There are 4 nested groupings, the coarsest first. Each group lies inside one group of the grouping before and may be the whole of it. The rows also spread widely along 16 directions, which tell nothing about the answers.
(in the rows, 128 means zero)
Some rows, each with its group in each grouping after it:
[155 137 146  88 125 126 146 175 109 131 163  93 137 141 132 123  71  95
 145 124 173 148 102 185 123 157 132 158 136 143 159 129 133 113  68 128
 103 147 147 156 149  92 113] : Q879 Bom fid Kas
[137 105  70 121 178 105 168 117 117 121 115  57 153 177 149 155 117 127
 123 156 157 121 118 144 130  93 145 127 141 157  96  83 135  93 148 171
 135 106  96 143  87 159 160] : Q879 sokig Vebe lisi
[168 122 101 140 125 119 130 112 158 143 170 124 219 115 142  85 161 168
 103 132 132 128 125 140 123 145  97 157 109 126 161 126 108 152 136  89
 138  63 164 137 161 154 101] : Q879 vival nezat niled
[120 109 151 103 108 109 131 101 139  50 140 101 149  85 130 116 132 148
  96  49 131 133  92  84 165 140 117 128 126  95 130 142  74 145 158  69
 193  56  71 131 120 109 158] : Q799 Guf seg Bimab
[112 157 125 159  66 135 140 144  86 101 108  70 188 112  87 125 123 167
  94 156 123  82 160 112 162 158 137 145  96 148 110 180 131  84 131  56
 163 112 133 129 141 136 109] : Q799 led magut Geri
[119 130 116  99 139 151 137 114 105  76 175 102 139  83 155 120 109 182
 109  74 116 105 119 158 183 167 138 139 150 164 149 147 136 130 155 137
 166 113  80 136 123  96 130] : Q799 pim zufab lavo
[132 155  95 189 162 151  94 114 114 170 143 122 175 126 133 124 157 164
  98 179 116 127 148 106 136 140 123 173 117 165 128 177 125  99 136 111
 142 144 140  92 189 167 146] : Q799 falok Lerib vif
[150  83 105  65 163 112 150  59 155  93 248 132 173 114 128 102 132 182
 143 115 134 104  95 186 146 181 114  99 138 136 141 108 130 133 176 136
 125  91 104 129  61 109 129] : Q799 led Lezul geg
[132 105 118 125 174 142 116 123 175 153 193 120 194 154 118  36 130 189
 138 183 144  98 134 156 124 176  97 140 111 162 153 135 142 106 160 120
 138 102 130 132 108 113 112] : Q799 pim nub dib
[121 164  65 136 109 168 149 114 104 139 167 145 181  81 129 142 169 168
 113 136 100  93 144 157 130 147 159 144  98 141 157 155 143 141 123 141
 145 127 154 107 112 167  68] : Q879 vival nezat kobi
[128 120  88 118 137 132 149 122 135 158 190 168 157  92  78 129 154 110
 149 155 121 112  96 158  92 192 120 131 135 119 151 127 113 111 133 111
 113 134 140  93 110 125  89] : Q879 sokig nabat Nov
[147 150 103 119 131 132 176 134 133  81  84 134 137  98 124 208 147  79
 101  51 162 163  70 114 114 143 154 152 153  87 156 106  69 140  93 112
 150 104  96 136 151 162 139] : Q799 falok Lerib lomo
[110 150 108  97 134 165 156 148  94 126 169 133 137 115 136 143 119  73
  97 117 124 138  83 144 103 149 154 157 133 129 171 144 128 108  77 132
 161 178 131  63 135 140  97] : Q799 falok Vaveg lufo
[100 143 101 156 109 114 148 104  92 152 112 131 140 111  64 159 150  78
 104 158  82 108 113 101 105 161 115 120 151 114  91 140 117  83 153  75
 144 143 125  60 137 140 126] : Q799 led dise nekip
[136 118 167 117  55 108  94 108 112 113 143 111 161 126 137  81 101 116
 112 124  61 133 157  86 157 146  79 136 103 129 124 139 142 134 121  79
 130 117 194 110 177 114  99] : Q799 pim nub sorak
[115  91 121 124  90 105 106  74 135 127 121 126 131 136 109 149 150  93
 167 156  53 107 142  59 144 166 113  76  87 107 111  87 123 117 145 150
 107 104 155 129  69 141  93] : Q879 Bom fid Bida
[116  99 104  56  96 141 146  72 127  56 223 151 162  86 116 132 131 172
 139 114 111 102 118 147 151 165 152 107  82 123 141 145 133 126 131 138
 135 138 136 101  60 138  95] : Q799 falok Vaveg lufo
[138 148 110  89 157 149 146 127 162 156 139 157 170 183 130 116 118  88
 139 148 166 158 107 163  72 127 128 149 123 122 161 101 155 114  84 165
  97 162 166  99 159 158 108] : Q799 pim zufab lavo
[167 100  95 157 150  94 158 139 117 121 164  50 183 159 119 100 147 177
 131 171 184 102 120 131 151 116 136 134 110 135 104 140  90 116 160  85
 172  54 102 169  71 124 164] : Q799 led dise nekip
[137 150  95 127 178 131 156 132  80 146 188  93 152 146 132 127 124 130
 110 146 185 124  89 168 131 118 155 161 157 149 132 171 123  90 124 121
 153 140  87  89 139 114 167] : Q799 led magut Geri
[120 117 147 111 117 146 101 171 151  63  97 108 138  76 165 144 120 127
 103  62 109 173 118  62 146 141 135 167  91 119 170 119  73 148  86 122
 173 107 124 157 157 144 113] : Q879 Bom fid Kas
[148 134 118 165 158 146  95 141 146 167 151 173 132  94 117 117 159 145
 169 146 102 143 141 118 124 190 110 146 123 138 157 136 106 133 138 136
 110 133 143 139 165 110 111] : Q799 led Lezul geg
[ 95 162 128  94 121 150 118 118 144  74  68 117 156 115 124 157  96 157
 110  90 162 144 137 116 147 121 153 151 112 139 132 147 139  90 108 152
 118 146  93 136 180 150 146] : Q879 vival nezat niled
[ 95 136 155 120 124 128 133 119  75 116 125  77  80 131  96 172  60 110
 134 148  99 118 149 142 152 144 142 106 134 145  62 153 157  86 123 125
 129 197 108 123  74 104 149] : Q799 Guf seg Bimab
[125 140 165  98 132 129 133 123 147  89 171  91 189 142  88 110  86 157
  90 132 218 133  93 148 131 147 137 160 108 118 128 197 110  85  94  51
 150 135  99 114 135 131 171] : Q799 falok Vaveg lufo
[122 156 117 104 180 174 132 148 126  99 132 125 113  97 195 119  84 185
 108  69 115 154 156 182 145 107 141 169 146 172 143 134 159 166 121 185
 163 160 113 153 142 121 127] : Q799 pim nub sorak
[117 109  55  78 163 139 171 111 125 114 153 119 162 178 147 102 151 117
 156 141 163 101  90 140 124 122 155 118 133 146 160  84 146  88 152 207
 135 105  90 103 102 128 121] : Q799 pim zufab lavo
[117 120 115 144 168 176 110 143 179  89 112 144 145  57 154 170 155 149
  83  78  71 164 129  79 125 168 134 163 105 118 164 112  75 170 104 122
 189 130 131 135 110 188 102] : Q799 pim nub sorak
[ 94 159  79  93 135 143 188  96 153 123 113 157 170 125 116 134 161 108
  97  95 138 108  90 152  75 115 141 121 136  91 143  99 131 140 138 141
 163  92 103  90  92 165  96] : Q879 Bom fid Kas
[159 145 125 118 142 132 137 142 127 146 146  87 168 158 155 141 134  73
 115 106 178 147  69 117 132 147 144 153 131 111 192 122  98 124  72 127
 136  93 115 134 143 136 124] : Q879 vival nezat kobi
[164 129  94 142 136 102 159 132 114 188 132 160  93 134 106 144 165  59
 208 125 139 131  91 133 108 153 133 106 154  84 148  95  98 146 133 159
  94  90 118 149 104  79 113] : Q879 vival nezat kobi
[109 158 128 155 163 152 130 154 113 115  51  80 112 104 160 157 103 115
  76  71  85 141 129 114 150 155 117 151 183 166 134 107 130 119 143 135
 180 124  71 147 171 123 136] : Q799 led dise nekip
[147 138  99  96 132 143 129  88 152 101 184 150 202 114 130 111 154 184
 140 110 159 111 113 154 153 179 128 140 121 145 180 140 131 117 144 140
 108  91 115 132 164 126 117] : Q799 led magut Geri
[147 154  85 107 151 141 153 129 146 103  95 125 178 155 166 137 143 132
 124  97 184 159 111 138 118  95 145 162 125 133 160 103 124 128 112 173
 124 105 117 141 190 165 143] : Q799 Guf seg Bimab
[193 137  89 135 150 128 166 158 104 144 169 103 160 142 164 154 149  88
 129 111 167 151  81 156 130 146 145 165 150 126 183 107  95 150  85 134
 132 101 143 145 151 135 121] : Q799 pim zufab lavo
[132 122 144 143 179 122 103  74 121 157 211 120 123 131 114 129 114 145
 117 163 120 130 122 135 135 139 118 125 129 124  88 179 120 121 141  96
 145 156 116  93  79 125 173] : Q799 falok Lerib lomo

New rows. What belongs after each?
[127 125 152 111 171 130 113 114 151 101 114  78 150 172 138 145  95 112
 107 117 181 152  92 100 148 144 134 142 133 134 140 134 112  83 104 129
 137 131  74 133 142 138 182] : Q799 falok Vaveg lufo
[117 130  40 144 140 144 150 109 124 140 121 139 176 109 135 133 170 164
 125 161  82  98 158 142 115 130 131 136 119 166 125  98 150 117 171 173
 129 113 147 113 130 176  88] : Q879 sokig Vebe lisi
[ 91 132 145 110  94 142  92 127 124 101  90 169 101 107 114 121 100 126
 158 129  81 154 169  80 128 126 123 133  89 129 109 147 145 104 121 153
 113 188 153 104 175 120 116] : Q799 falok Vaveg lufo
[131 138 110 130 172 128 176 181  85 161 149 121  74 140 149 108 124  68
 140 108 150 151  88 141  92  76 153 150 157  93 128 134  98 159 111 137
 194 128 102 104  80  83 141] : Q799 pim nub sorak
[158 173  94 179  73 124 168 113  56 177 127 102 136 148 130 166 162  81
 134 142  86  89 145 131 146 128 145 111 128 107 120 127 142 162 118 121
 141  98 171 130  90 138  86] : Q799 pim zufab lavo
[ 99 144 110 105 118 141 139 142  93 114 164 101 143 132 115 115 144 118
 146 132 181  94  86 105 149 131 178 136 102 119 159 175 103  89 113 137
 162 105  74 105  95  97 134] : Q879 Bom fid Kas
[128  93 117 108 135  99 124  61  87 131 155 114  90 147 143 157 110  75
 148 137  58 126 120 107 155 146 112  85 154 136  95  97 148 106 155 169
 108 153 123  94 100 110 140] : Q799 falok Vaveg lufo
[ 96 153 105 119 133 139 120 132  62 127 125 124  96  91 142 170 108  93
 115 115  91 144 119 116 138 123 147 156 153 155 119 153 133  94 114 159
 130 189 113  74 184 120 140] : Q879 Bom fid Kas
[129 136 137 145  93 122 116 132 141 129 127 159 157 104 109  77 143 149
 123 124 106 144 151  97 109 115  98 151  96  96 116 155 108 156 140  70
 158 104 169 109 167 126 114] : Q799 pim zufab lavo
[159 159 123 178 233 135 117 131 137 204 180 141 118 140 150 108 128 171
 129 158 154 166 144 179  94  83 124 162 141 127  97 168 121 170 136 128
 155 149 125 128 109 126 177] : Q799 led Lezul geg
[129 159 186 130 129 124  64  84 104 151 143 111  97 155 162  89  81 146
 160 113 108 134 162 121 190 128  99 118 139 152 113 171 173 130 151 156
 106 132 107 144 173  58 167] : Q799 Guf seg Bimab
[159 147 130 186 169 151  94 157 131 180 160 123 142 118 146  96 143 171
 149 154 116 130 157 136 145 169 115 155 120 157 154 153 121 146 134 128
 140 115 138 166 143 105 118] : Q799 led Lezul geg
[ 66 163 124 151 228 192 119 128 175 176 108 150 112 148 133  98 136 132
 107 139 125 122 121 119  86 131 138 132 131 127 141 141 141 120 144 165
 199 151  60  93  70 139 130] : Q799 falok Vaveg lufo
[189 142 151 116  75 102 137 157  95 140 163 144 119 133 133 106  96 110
 179 117 142 169 148 161 125 105 117 151 111 100 124 146 128 175  85 109
  95 134 208 156 169  85 115] : Q799 pim zufab lavo
[101 152 112 163 150 127 125 140 114 193 114 180  83 103  67 138 146  79
 168 156 115 135 118 111  83 138 125 131 146  97 103 154 106 110 141 120
 125 159 111  86 128  98 133] : Q879 sokig nabat Nov
[161 137 105 187 172 112 134 131 161 165  67 148 116 146 125 106 143 173
 171 145 138 145 176 137 106  96 103 133 129 122  85 108 121 160 178 145
 124  90 128 192 135 124 153] : Q799 falok Lerib lomo
[ 74 116 147  57 137 138  81  64 177 108 142 167 130 144 115  70  98 168
 177 132 126 121 146 110 139 131 118  96  92 131 122 138 172  88 162 194
  95 146  97 107 117  96 133] : Q879 vival nezat niled
[107 151 162 136 152 149  91 172 108 116  97 111  75 139 115 126  86 136
 183 131 186 146 135  93 165 133 164 149 113 142 126 192 116  77 106 159
 125 171  63 154 154  66 184] : Q799 falok Vaveg lufo
[116 168 120 105  84 124 161 147  82 131  78 158  99 120  90 128  87 100
 174 120 113 126 153 175 113 147 120 124 161 145 107 119 177  95 138 154
  77 171 141 128 196  75 102] : Q799 led Lezul geg
[147 127 136 151 175 130  84 131 162 138 134 151 116  85 149 130 120 173
 142 112 109 177 158 122 128 120 107 157 119 129 116 140 104 169 133 134
 129 133 136 161 148 129 148] : Q879 sokig nabat Nov
[157 134 156 157 102  96 106  99 134 143 128  86 191 158 120  88 135 119
 102 127 135 117 114  87 162 163  80 141 139 120 140 145 108 117 142  55
 135  56 128 131 186 113 149] : Q799 pim nub dib
[154 109  94 183 209 102 117 115 135 202 132 127 105 148 137 146 157 107
 152 171 118 162 124 103 101  96 121 130 137 107  92 113  92 143 146 147
 132 123 123 125  96 141 168] : Q879 vival nezat kobi
[ 90 138 118 118 175 136 149 113 116 109 140  89 122 108  99 167 108 135
 103 114 157 106  87 145 139 156 155 128 156 133 109 154 109  89 140 116
 165 132  41 117  74 119 168] : Q879 Bom fid Bida
[134 149  85 117 108 121 170  72  90 126 151 171 118  94 130 186 175  63
 120  72  94 128  78 119 121 139 143 113 160  80 144 120 105 156 131 132
 144 113 116  72 120 137 116] : Q799 falok Vaveg lufo
[140 125 138 107 154 111 135 122 129 136 134 159  88 116 126 117 112  84
 160  73 127 157  88 137 123 158 100 130 189 111 141 107 113 137 150 137
 117 117  93 123 172  61 150] : Q799 pim zufab lavo
[110 161 124 101 149 140 137  78 101 130 162 109 132 111 169 151 102 121
  72  82  88 124 113 166 139 125 125 131 164 141 126 133 160 147 129 142
 157 138 108  93 119 137 127] : Q879 Bom fid Kas
[158 132 116  94 129 112 133 138 125  82 165 150 133  77 134 124 118 179
 165  76 188 160 112 161 144 116 142 166 124 120 139 161  89 149 124 131
 112 105 112 164 178  90 162] : Q879 Bom fid Bida
[110 155 153  95 152 176 117 152 173  92 131 191 101  79 125 112 102 173
 152  74 151 167 139 146 107 130 144 154  99 107 148 161 117 162 106 147
 150 158 113 150 123 110 121] : Q799 falok Lerib lomo
[184 147  96 170 151 115 153 176  89 189 151 100 139 143 152 125 149  94
 140 139 171 149 101 146 116 105 142 170 140 116 154 137  91 149  95 122
 142  96 140 145 146 113 131] : Q879 vival nezat niled
[114 148  75 180 104 146 147 132 118 134  88 149 145  94  77 157 172 163
 152 167  95  92 176 112 126 152 149 128  95 125 102 143 120 124 148 122
 132 129 150 140  99 155  96] : Q799 pim nub sorak
[147 158  88 136  97 118 162 131 125 149 105 155 181 113 109 147 150  91
 107 127 121 147 121 144  77 124 112 163 134 111 135 111 121 133 110  99
 110 117 184  99 199 171  96] : Q879 sokig Vebe lisi
[175 130 125 154 158 119 120 163 142 178 205 176 135  72 127  74 147 157
 155 123 137 162 118 170  93 145  95 176 131 110 150 159  81 188 130  86
 138 100 162 144 162  85 119] : Q879 Bom fid Bida
[163  96  87 126  88  88 164  85  93 138 219 128 184 129  96 124 178  90
 128 164 120 103  81 118 120 156 119 117 114  92 131 137  91 120 134  68
 136  89 164  72 100 138 111] : Q799 falok Vaveg lufo
[ 93 106 137  72 134 126 145 102 170 120 134 142 162 154  85 102 100  79
 108 142 113 131  96 126  79 167  95 118 133 113 128  96 143  85 124 107
 126 153 138  70 117 142 105] : Q799 pim nub dib
[128 139  82 139 178 153 138 119 137 159 157 134 164 144 125 132 174 104
 130 143 151 113  81 118 122 171 145 145 142 130 180 128 107 105 122 147
 141 114  98  97 123 139 126] : Q799 pim nub sorak
[ 82 132 167 124 116 136  86 114 104 104 112 132  85  78 110  98  55 182
 122 125  49 129 193 129 156 150  89 134 137 175  65 170 173  99 173 113
 133 191 125 115 171  82 137] : Q799 falok Lerib vif
[135 143 112 163 203 167 134 119 156 147 129 114 133 110 174 162 147 128
  73  93  88 142 115 129 119 153 126 146 147 129 154 103 109 174 124 135
 196 112 106 137  80 174 115] : Q799 falok Lerib vif
[107 137 147  86 133 148 136  95 131  86 164 105 139 107 160 151 113 110
  65  65  89 139 100 115 135 129 136 122 123 103 140 128 121 161 107 113
 203 124 110  96  63 155 115] : Q799 led dise nekip
[147 161 191 119 139 158  67  90 155 165 195 157 127 146 143 108 102 133
 162 123 130 142 136 138 154 180 116 126 105 121 171 175 153 150  89 145
  98 152 145 140 129  95 120] : Q799 falok Vaveg lufo
[165 157 141 106 103 109 136  88 121 159 164 139 170 161 109 123  91 114
 139 154 139 145 141 195 108 139  95 134 133 130 111 136 174 125 107 110
  61 159 196 118 182 131 122] : Q799 Guf seg Bimab
[117 106 124 117 128 114 100  35 139 115 197 173 143  85 104 159 167 119
 115 112  74 137  99  72 137 160 114 110 121  83 114 151  90 138 152  93
 138 127 128  53 110 149 150] : Q799 pim zufab lavo
[ 96 133 118 158 187 153 107 159  95 148 137 100  79  94 165 147 129 102
 102 113  87 148 113  81 135 108 149 153 137 131 127 151  94 135 122 143
 209 149  80  96  90 123 143] : Q879 sokig nabat Nov
[ 67 168 111 111 113 191  96  97 119  99  86 128 152 122 152 149 140 115
  97 103  79 105 130  64 165 171 149 136 113 164 180 135 160  76 120 184
 147 151  97  81 175 161  96] : Q799 falok Lerib vif
[132 158  74 142 131 147 162 135  53  90 135  69 137  90 162 194 121 168
  86 110 108 118 150 155 171 105 176 154 133 170 105 154 134 131 123 143
 175 148 116 135 112 160 136] : Q799 led dise nekip
[139  84  90 156 129  85 152 162  99 128 101 111 109 133  99 117 139 121
 175 180 110 137 151  94 112 102 123 122 112 123  67 102  96 105 165 123
 137 120 142 139 108 112 141] : Q799 led Lezul geg
[153 104 183 124  73  96 125 180 130 113  89  72 130 135 123 116  77  72
 134 114 103 155 131 100 131 166  88 135 112 114 131  89 104 134  88  78
 129  97 173 188 141 101  93] : Q879 Bom fid Bida
[148  84 101 125 147 109 129 104 122  76 158  56 149 121 163 167 150 149
 130 106 135 117 101  83 189 139 156 116 104 125 135 110  73 135 137 144
 166  58  82 173  52 142 155] : Q879 Bom fid Bida
[ 80 179 102 134 140 159 118 106 116 176  82 163 110 134 111 138 127 105
 156 145  92 106 146 135 115 156 128 120 148 153 129 125 177  90 147 196
  96 164 110 103 162 116 105] : Q879 Bom fid Bida
[ 93 140 127 114 129 152 106 100 116  99 199  97 166 101  98 115 130 199
 131 137 168  72 116 123 187 172 165 133  99 150 142 211 120  80 147 113
 153 107  59 117  86 101 151] : Q879 sokig Vebe lisi
[119 148 107 109 117 147 140 110 159 137 146 170 185 146 142  72 161 132
 111 125 125 138 129 115  82  83 123 145  85  89 148 129 133 162 122 124
 169 103 170  80 130 166  94] : Q799 pim zufab lavo
[135 143 147  81 151 131  99 100 126 132 172 191  86 114 121 133  94 124
 197 106 138 166 124 155 135 153 125 129 147 130 136 151 147 117 123 180
  64 184 119 116 179  68 151] : Q799 led magut Geri
[119 133 170 114 120 131 122  73 157 134 156 149 116 113 120 116  99 139
 121 100  59 125 155 147 122 151  93  92 123  94  98 122 155 186 145 104
 150 126 152 132  52 120 100] : Q799 pim zufab lavo
[136 169  92 157  76 135 128 128  85 130 109 126 172 137 128 125 170 128
 130 142 143 117 139  82 146 103 151 158  90 123 142 170 116 111 115 119
 138 104 150 104 191 149 123] : Q799 falok Lerib vif
[141 155 151 131 123 125 118  82 173 112  64 143 136 139 124 202 127  94
 120  78 122 171 129  88 127 134 124 120 123  77 120 102 110 159  98 126
 110 120 137 150 137 176 145] : Q799 pim zufab lavo
[119 139  73 152 116 112 150 127  98 179 115 141 144 142  96  93 173 102
 166 167 136  95 116 111 113 126 128 124 134 120 130 130 123  92 166 140
 123  91 113  98 150  98 116] : Q879 vival nezat niled
[109 147 141 141 193 146 137 115 153 159 124 162  87  93 119 160 122  92
 102  89  77 157 110 138  85 157 108 124 171  96 116 113 114 162 136 114
 171 151 100 103  87 127 124] : Q799 led magut Geri
[130 163  70 155 145 149 196 152  97 141 129 133 127  96 121 146 166 132
 127 109 136 109 115 172 105 119 160 139 143 111 130 132 110 161 143 127
 182 102 104 132  82 129 108] : Q799 Guf seg Bimab
[148 192 108 154  91 133 140  83 125 141 103 148 174 142 132 129 171 147
 124 102 149 112 142 121 138 102 136 135 111  96 137 155 132 162 135 119
 137  68 135 134 157 151 125] : Q799 falok Lerib vif
[118 145 139 150  71 112 116 159  88 164 122 133 120 117 122  33 126 129
 162 138  93 107 159 113 129 116  94 138 113 126 120 157 136 138 161 105
 151  84 151 128 170  53  95] : Q879 Bom fid Bida
[188 139  85 119 123 111 154 110  81 113 173 157 121  85 124 219 165  75
 159  76 164 160  59 131 150 170 158 153 167 103 169 137  67 130  94 132
  86 126 118 118 188 119 156] : Q799 falok Lerib vif
[145 128 133 141 121 131 109  87 105 128 159 159  77  63 141 164 127 138
 152  86  38 133 154 129 164 175 112 111 144 128 117 129 127 176 151 141
 124 138 141 144 108 100 111] : Q799 falok Lerib vif
[118 157 136  95  90 109 139  45  73 110 165 131 107 140 115 174 118  90
 131 103 128 120 106 114 154 100 155  98 128  86  92 171 136 122 122 128
 126 143 110  76  95 121 163] : Q799 falok Lerib lomo
[138 158 137 147  86 126 104 104 139 123 110 177 124  94 111 125 155 162
 173  98 106 133 167  96 147 129 122 118  95  93 121 155 115 172 149 125
 123  94 141 158 141 108 121] : Q799 led dise nekip
[ 93 130 147  99 181 123 143  78 180 118  94 142 109 154 105 151 118  81
 114  87 141 147  85 101  98 124 125 103 156  71 106 104 109 129 137 129
 156 120  63 102  67 135 170] : Q799 pim nub sorak
[138 168 140  81 100 133 168 145 137 122 107 180 110 116 104 120  77 125
 166  92 133 156 156 210  83 121 117 129 135 111 114 114 170 162 110 144
  95 161 171 157 143 100  90] : Q799 led dise nekip
[169 117 102 121  92 101 158  56 130 113 194 118 201 119  97 141 159 154
 129 128 125  81 114 157 162 194 114 105 131 115 134 127 119 141 152  81
 108  64 145 141  90 135 112] : Q799 pim nub sorak
[101 152 122 170 144 127  95 115 107 159  98  93 142 149 141 129 139 117
  98 158 111 130 139  64 135  90 130 147 111 131 102 160 119 105 131 123
 163 124 113  92 148 152 159] : Q879 Bom fid Kas
[103 152  68 122 108 168 173 191  54 129 145 109 142 137 133 106 143  99
 126 166 143 105 115 126 109 100 184 164  94 146 156 158 131  86  94 152
 182 157 138  76 122 134  85] : Q799 falok Lerib lomo
[131 109 139  77  95 121 159 162 161  57 119 132 168 105 120  75 120 130
 112  69 165 152  93 112 106 130 113 158 109  95 159 116  84 135 120  75
 176  73 124 134 157 116 111] : Q799 falok Lerib vif
[178 129 144 108  69  86 120  89 118 120 128 115 162 173 150 127 121  91
 155 117 129 158 134 105 148 106 103 122 104 103 126 108 133 146 107 128
  83  95 186 144 180 132 132] : Q799 Guf seg Bimab
[120 127 159 105 148  85 129  66 129 166 172 114 118 177  76 118  98  89
 159 153 165 110  88 145 123 147 111  89 153  96  88 145 133  94 148 107
 102 116  85 108  75  78 175] : Q879 Bom fid Bida
[101  97  63 114 157 139 142 124  98  77 140  90 124  92 151 167 161 137
 133 107 114 102  94  87 172 149 172 124 125 151 146 111  88  97 154 182
 172  99  56 127  80 130 135] : Q879 Bom fid Bida
[124 158 142 119 117 160 134 182 159 124  88 132 134 150 124  80 103 165
 174 131 153 130 177 147 114 117 139 135  77 128 140 128 154 146 110 159
 141 121 145 193 102 109  87] : Q799 led dise nekip
[148 159  88 144 155 147 126 132 120 132 129  91 193 171 175 105 151 160
 115 136 185 126 126 119 156  97 152 174 114 155 165 152 127 117 115 156
 147  94 114 134 175 151 152] : Q799 pim nub sorak
[132 116 123 171 190 146  80 135 170 140 112 113 122 121 132 161 146 169
 162 151 142 149 149  74 151 139 155 136  80 124 127 141  84 128 117 162
 135 125  99 181  78 149 156] : Q879 vival nezat niled
[106 190 111 117 138 160 153 122  81 177 142 125 134 158 159  97 117  89
 105 122 105 108 121 171 112 122 129 135 164 150 153 131 189 120 127 165
 154 147 122  76 149 110  94] : Q799 led Lezul geg
